The groups are shells around one centre, one inside the other: the same stretched ball of 6 dimensions in 8 sizes.
(in the rows, 128 means zero)
Some rows, each with its group after it:
[133 131 179 165 146 114 106 141 128  97 109 130 109 110 121 134 156 109
  82] | (0)
[132 137 188 165 146 112 104 146 126 105 112 114 109 127 118 142 149 101
  94] | (7)
[159 155 167 124  91 124 119 171 101 105 128  98 119  66  75 133 159  62
 184] | (5)
[129 150 111 139  55 115 127 122  67 144 176 114 121  90 111 122 158  83
 181] | (1)
[136 133 211 170 174 112  95 148 150  95  88 113 109 138 127 150 148 111
  72] | (0)
[127 124 194 179 178 116  93 119 163  90  82 145 110 132 154 142 155 143
  36] | (1)
[118 125 169 188 158 106  94  72 149 102 102 156 121 149 188 128 156 170
  23] | (6)
[110 156 111 147  61 125 112  82 109 172 162 112 124 140 159 151 146 118
 178] | (1)
[145 157 163 126  83 122 124 197  80 131 151  76 107  85  54 147 148  32
 212] | (4)
[126 127 149 169 135 111 103  95 128 115 118 146 121 118 163 127 164 142
  74] | (2)
[120 165 112 127  35 134 127 135  85 160 174 100 113  97  98 149 144  68
 225] | (1)
[130 154 139 134  82 129 113 141 110 156 145  94 117 111 113 157 150  80
 200] | (3)
[146 132 226 172 189 114  89 133 172  68  63 130 115 129 139 142 153 133
  39] | (5)
[127 156 196 156 128 130  98 132 160 111  99 106 110 145 126 165 133 109
 120] | (4)
[148 155 169 136 100 122 110 138 119 113 122 103 122  99 109 139 153  90
 160] | (7)
[146 131 146 154 118 109 111 103 110  96 121 147 129  80 143 108 175 130
  92] | (6)
[112 155 103 143  44 123 125 109  78 160 181 115 116 112 122 136 147  90
 186] | (5)
[150 127 197 165 176 114  90 106 167  80  70 142 127 114 163 132 167 151
  51] | (3)
[141 157 161 132  90 130 113 152 118 127 129  97 116  98  98 151 149  76
 184] | (7)
[136 136 129 153 100 111 111  89 106 123 137 139 131  99 156 117 169 132
 116] | (5)
[143 155 114 119  46 122 131 158  60 147 175  97 119  62  78 128 163  51
 228] | (4)
[154 142 201 150 149 118  98 138 149  89  86 113 122 108 125 141 157 111
 106] | (2)
[136 139 154 157 123 122  99  76 151 104 101 149 130 109 173 129 164 157
  87] | (2)
[131 149 166 154 117 127  98  90 157 114 102 129 125 128 161 147 150 141
 111] | (0)
[158 140 179 141 127 114 112 161 109  92 113 113 119  76  95 125 165  83
 129] | (3)
[144 150 188 147 119 121 110 152 126  91 111 112 113 101  98 138 148  89
 123] | (0)
[149 149 170 138 112 129 108 137 135 100 106 120 120  85 114 139 158 102
 140] | (2)
[137 146 200 158 149 124  93 124 166 102  85 115 117 136 141 156 146 124
  99] | (0)
[120 133 141 174 125 116  97  45 151 111 109 165 131 131 202 125 162 182
  54] | (6)
[118 152 141 153  81 126 116 110 114 124 143 128 113 116 127 138 143 109
 133] | (3)
[121 140 175 170 140 121  95  93 159 115 101 132 118 150 168 150 146 146
  79] | (7)
[147 150 201 152 142 127  94 116 171  85  77 123 123 117 141 147 150 131
  96] | (1)
[161 128 183 153 155 110 101 124 136  77  88 138 129  81 137 116 176 128
  77] | (6)
[141 153 194 143 124 124 106 172 128 120 114  84 109 123  92 161 141  70
 161] | (3)
[123 162 102 131  35 129 122  97  90 159 171 113 126 101 131 137 151  98
 207] | (5)
[119 151 177 166 112 115 109 129 118 113 132 111 107 144 118 144 134 100
 106] | (1)
[130 138 142 162 117 119  99  59 148 113 109 154 133 119 189 127 164 167
  83] | (3)
[147 137 154 145 117 114 110 132 110 114 123 121 124  88 123 127 168 103
 132] | (7)
[127 135 132 162 108 113 107  75 121 119 129 149 128 112 170 120 165 148
  91] | (2)
[113 143 142 170 110 115  99  61 138 140 129 133 126 158 188 142 148 156
  97] | (1)
[123 129 190 179 168 109  94 123 147 116 101 120 111 157 152 151 148 128
  67] | (5)
[114 158 104 134  47 129 121 123  86 183 178  95 116 119 121 155 146  79
 223] | (4)
[108 131 136 182 120 107 103  60 124 127 134 152 122 150 187 126 153 162
  58] | (4)
[151 143 209 152 157 121  95 143 159  90  80 110 119 118 125 150 153 111
 104] | (0)
[143 136 212 164 164 119 101 155 151  70  82 127 107 108 109 139 150 107
  66] | (4)
[121 131 173 181 151 112  96  82 153 100 100 149 119 144 176 134 152 159
  41] | (2)
[129 124 178 171 158 113 104 141 131  98 105 137 107 112 128 135 159 115
  66] | (4)
[164 132 215 152 173 113  99 164 144  72  76 116 118  90 108 133 166 101
  87] | (6)
[129 151 172 147 115 127 105 150 131 137 122  93 111 131 114 164 142  86
 162] | (0)
[138 132 151 164 129 115  99  60 148  92  99 164 135 105 186 115 170 173
  58] | (6)
[120 155 162 154  98 127 108 118 132 125 127 114 112 133 129 152 138 108
 134] | (2)
[144 147 215 156 149 115 103 170 134  93 100  95 108 126  95 150 142  81
 111] | (6)
[145 122 199 174 188 110  88 104 169  79  68 147 124 121 170 131 167 158
  30] | (5)
[145 149 162 144 102 117 111 123 114 105 124 118 124  97 120 128 157 104
 134] | (7)
[133 159 121 124  55 130 120 136  94 158 160  96 121  93 107 148 154  74
 223] | (3)
[151 143 184 148 128 116 109 147 122  89 108 117 118  92 107 129 158  96
 114] | (7)

New rows, each followed by its group:
[141 144 150 140  97 123 119 152 102 110 133 121 114  75  96 130 160  82
 149] | (3)
[105 159  97 148  39 129 120  69 102 157 171 132 122 123 155 136 144 125
 165] | (4)
[117 161 100 139  33 121 125  94  75 158 184 114 123 111 129 130 148  97
 191] | (4)
[159 137 149 132 105 120 118 148 102  98 122 129 124  48 101 116 177  90
 145] | (1)
[142 128 181 169 162 112  93  92 158  88  84 148 127 117 170 128 166 157
  50] | (2)
[129 159 140 132  69 126 119 154  92 157 159  83 113 113  95 155 144  61
 214] | (3)
[146 136 192 168 158 112  91  80 165  75  77 147 131 122 175 124 161 165
  43] | (4)
[117 144 173 171 125 115 104 112 132 113 122 124 111 146 140 143 140 122
  86] | (2)
[120 145 114 149  68 118 124 115  82 137 165 130 116  96 121 124 156  98
 150] | (5)
[135 148 154 149  95 115 115 127 102 114 139 117 118 104 114 128 152  97
 133] | (7)
[143 153 124 132  67 124 117 102 103 127 143 124 132  80 132 124 165 110
 171] | (0)
[126 142 135 145  94 121 116 142  97 146 149 110 113 104 113 143 156  84
 165] | (0)
[103 144 125 166  87 123 113  90 116 141 149 138 112 134 153 140 144 127
 115] | (6)
[129 136 152 155 117 117 112 140 109 126 132 119 112 107 119 138 157  96
 128] | (7)
[140 135 200 165 162 110  98 142 140  99  97 113 114 130 128 144 152 110
  85] | (2)
[115 148 136 160  91 118 108  84 119 138 143 127 121 138 159 139 147 130
 123] | (7)
[121 157 128 146  70 131 111  83 127 135 139 130 124 117 152 141 148 128
 150] | (3)
[133 145 138 141  88 120 119 148  92 135 149 110 114  92 103 137 157  78
 169] | (7)
[137 132 114 142  93 118 117 115  95 134 144 136 125  73 135 121 176 110
 148] | (4)
[130 138 176 169 143 120  95  83 164  94  90 148 123 130 172 136 154 159
  58] | (2)
[129 131 152 164 127 111 108 117 114 116 127 134 117 112 139 128 160 119
  94] | (7)
[156 150 169 127 110 127 107 155 127 121 112  97 123  86 105 149 161  82
 181] | (5)
[136 134 134 148 106 115 112 118 105 128 135 129 123  91 135 127 169 111
 134] | (2)
[134 150 146 140  82 116 124 165  76 130 159  98 110  93  80 134 151  58
 176] | (6)
[152 151 195 136 128 121 106 180 123 117 111  80 114 107  87 156 150  64
 170] | (6)
[137 149 153 149  96 121 110  96 127 102 121 136 126 101 141 125 156 128
 115] | (2)
[119 156 170 152 103 126 109 148 122 139 135  93 105 141 108 164 133  81
 158] | (3)
[142 145 196 151 135 114 108 174 116 107 117  94 108 117  89 147 146  72
 131] | (3)
[133 158 144 132  68 123 124 166  82 142 161  88 110  98  78 146 145  52
 205] | (3)
[127 148 166 155 121 129  99 103 156 122 105 124 120 132 155 154 148 132
 118] | (0)
[112 135 145 170 125 125  99  80 152 131 113 145 118 140 179 148 152 153
  87] | (1)
[124 145 179 157 133 123 100 145 139 138 116  96 109 146 125 167 141  96
 139] | (5)
[147 153 201 152 135 122  97 117 158  89  88 115 124 124 136 144 147 123
 104] | (1)
[148 145 176 139 131 130  99 133 155 115  93 113 123 102 133 154 160 112
 143] | (1)
[117 129 154 177 139 112 100  87 138 118 115 147 118 138 173 134 156 150
  63] | (2)
[111 139 157 170 125 119 102 108 135 136 125 124 111 150 153 153 144 125
 103] | (2)
[129 155 134 134  80 134 109 115 128 154 135 107 123 113 137 158 152 104
 191] | (1)
[163 144 178 135 123 118 107 145 123  95 105 112 126  78 109 129 167  95
 141] | (3)
[122 120 184 186 175 108  97 117 145  96  97 147 109 136 154 135 156 140
  29] | (4)
[164 143 177 134 128 116 105 147 123 107 105 104 129  84 114 134 169  94
 152] | (4)
[145 144 140 133  97 127 112 134 116 129 126 117 124  79 120 138 167  97
 170] | (0)
[133 148 143 141  90 116 115 140  93 147 151  96 118 113 112 143 154  80
 178] | (3)
[140 134 143 152 118 112 105  99 118 124 124 130 130 105 156 126 170 129
 119] | (5)
[137 148 167 147 112 115 108 141 111 130 131  96 118 122 116 146 150  89
 153] | (0)
[141 140 141 144 110 121 104  99 131 129 118 127 131 101 157 136 168 129
 140] | (3)
[137 137 149 147 109 115 117 149  96 120 138 119 114  88 105 129 162  85
 139] | (0)
[140 154 164 140 104 126 104 120 135 124 116 108 124 114 132 149 152 108
 156] | (7)
[145 142 153 143 114 121 103 109 132 123 114 121 130 103 147 138 165 122
 139] | (2)
[133 162 120 131  45 127 123 107  94 132 158 118 125  87 118 128 153  97
 185] | (5)
[122 142 131 164  94 116 108  57 125 111 131 156 128 117 176 118 157 158
  83] | (6)
[156 139 152 131 116 126 108 137 127 116 109 121 127  69 123 135 175 103
 157] | (1)
[145 142 187 146 142 124 100 154 144 113  97 105 116 110 117 155 155  96
 135] | (0)
